The same things were measured in two ways. Each way mixes the same 5 hidden numbers, adds some noise and spreads widely along 2 directions of its own, which tell nothing about the thing.
In the rows, zero is written as 128.
Some things both ways: the first way, then the second way.
[ 88 121 146 154 165 154 140 126]
[141 120 121  66 119 133 113 135 120 118 120  92 124]

[ 87 161 106 121 135 111 112 102]
[ 90 109 155  79 104 168 133  82 134 142 120 110 140]

[141 114 140 128 116 134 102 173]
[151 142 135 139 159 114 138 164 123 111 128 137 110]

[137 147 135 109 135 125 176  79]
[122 107 118 115  77 146  98 101 116 175  81 140 140]

[ 96  69 153 157 108 157 158 116]
[ 72 122 153  91 109 119 161  71 140 143 134 139  96]

[158 134 136 126 127 112 131 145]
[150 136  94 125 144 126 118 142  98 141 106 137 131]

[191  93 157 149 115 150 141 118]
[149 138  84 188 157  95 137 130  74 172 161 127 113]

[111 108  42 106 115 149 104 167]
[113 142 144 165 106  76 135 137 188  96 139 173 104]

[105 130  66  94 121 108 154 132]
[130 122 125 134  76  88  98 135 171 117 121 144 115]

[136 106 174 131 113 182 104 108]
[134 131 172 213 150 135 149 144 127 143 160 115 120]

[167  84 135 138 110 139 189 101]
[125 135  72 178 126  82 123 104 107 165 170 130 128]

[121 109 104 146 111 135  65 177]
[ 94 154 157 133 175 126 180 114 147 101 166 136 122]

[198 141 164 115 118 142 110  88]
[123 123 129 171 139 160 148 101  73 200  98 149 134]

[ 86 134 161 135 138  97 178 127]
[139 117 133  83 104 131  97 140 141 111 121  89 130]

[ 68  91 147 165 135 193  95  98]
[100 109 186 115 123 127 155 102 127 145 163  87  80]

Other things, the second way, with their names:
q_7: [167 117 124 109  91 138  81 163 139 125  73 126 140]
q_781: [124 126  96  92 110 160 103 108 117 144  85 140 167]
q_450: [117 155 131 129 196 148 169 125 107 114 168 106 141]
q_517: [152 140  61 115 129  91  99 135 105 132 147 106 134]
q_39: [152 150 102 159 128  78 106 169 167  85 152 135 129]
q_989: [ 77 113 128 102  91 143 133  57 124 175 116 137 132]
q_527: [168 138  90 166 157 150 120 146  73 165  99 139 157]
q_991: [163 142 148 176 139 102 122 186 155  93 128 140 119]
q_628: [167 170 102 165 215 112 149 182 103  91 174 115 135]
q_561: [153 144 118 161 173  73 146 156 102 127 187 104  79]
q_887: [137 152 133 168 164  90 149 155 140 102 170 133 105]
q_557: [152 128 192 166 168 150 145 173 126 113 156  79 116]
q_491: [153 130 119  67 158 160 118 146  97 114 117  84 145]
q_279: [142 117  69 149  77  55  90 114 115 171 135 138  90]
q_247: [148 116 109  70 100 140  87 134 124 124 105  92 143]
q_725: [164 156  96 146 131  83  97 182 171  69 148 129 139]
q_466: [136 142  87  88 143 156 117 124 108 124  82 150 168]
q_829: [147 138 115 163 119  93 116 152 146 119 120 157 118]
q_788: [ 82 118 156  57 110 144 142  80 149 119 147  96 118]
q_383: [131 122 105  40  98 128 101 122 129 116  80 130 121]
q_333: [163 123 146 199  92  67 100 176 167 122 130 148  88]
q_713: [ 99 111 163  68  84 135 118 100 166 114 132  97 119]
q_90: [124 132  83 106 128  94 131 104 100 146 125 144 105]
q_933: [188 139  89 159 173 126 113 172  70 145 133 100 135]
q_611: [134 122 145  79 120 144 120 138 131 115  95 120 120]
q_281: [145 117 149 180 126 107 129 143 114 157 150 107 102]
q_98: [115 145 141 103 160 172 144 123 134 104 110 137 164]
q_585: [151 121  90  84 114 117  99 134 103 143 109 110 123]
q_914: [ 74 138 166  93 168 168 181  79 120 125 158 115 134]
q_129: [ 91  94 161  62  58 145 111  81 154 146  95 117 114]
q_741: [ 64 117 179 146 140 173 177  54 115 176 169  98 132]
q_84: [170 138  57 112  98  63  79 161 136 113 110 150 115]
q_842: [128 121 144  76 104 124 114 138 155 101  98 130 114]
q_957: [163 166 138 219 193 116 148 186 138  91 165 137 141]
q_253: [151 138  71 139 118  95  96 135 124 130 149 116 145]
q_883: [133 151 130 117 193 186 147 139 104 109 131 109 175]
q_588: [103 115 218 156 117 185 142 120 174 123 132  99 148]
q_101: [159 115  99 154  59  55  78 152 150 145 107 148  87]
q_469: [100 113 163 151 117 193 142  87 115 178 105 129 163]
q_618: [ 88 125 130 125 129 135 154  72 109 167 140 136 118]
q_354: [130 136  68  76 133 109 117 111 100 133 132 118 126]
q_733: [116 137 134  99 136 119 139 126 144 106 118 144 117]
q_934: [ 77 119 147 126  79 110 138  78 168 146 128 158 110]

Some of these things the first way, each followed by its name:
[141 104 195 160  96  84 122 166] : q_450
[149  88 142 149 119 127 176 140] : q_90
[103 156 130 116 129  92 111 152] : q_611
[142 125  66 113 130 102 180 167] : q_84
[130 119  72  93 117 121 174 123] : q_101
[164 154 142 110 126  61 158 156] : q_466
[137 172 102 107 155 111 141 105] : q_781
[138  86 135 165 110 145  99 174] : q_561
[147  95  86 126 116 145 187 101] : q_279
[122 116 101 119 124 102 166 184] : q_725
[104 158 104 114 122  47 159 164] : q_383
[108  98 171 167 127 155 107 131] : q_914
[166 117 143 132 112 140  85 177] : q_957
[113 102 188 157 104 158 124  68] : q_741
[132 118 110 146 135 113 150 145] : q_354
[199 127 180 133 152 167 138 107] : q_527
[139 151  82  95 120 114  74 182] : q_991
[150 159 190 135 122  59 115 160] : q_883
[ 87 141 104 111 128  97 124 166] : q_842
[133 108 122 149 117 155 115 105] : q_618
[ 63 163  79 105 131  93 129 102] : q_129
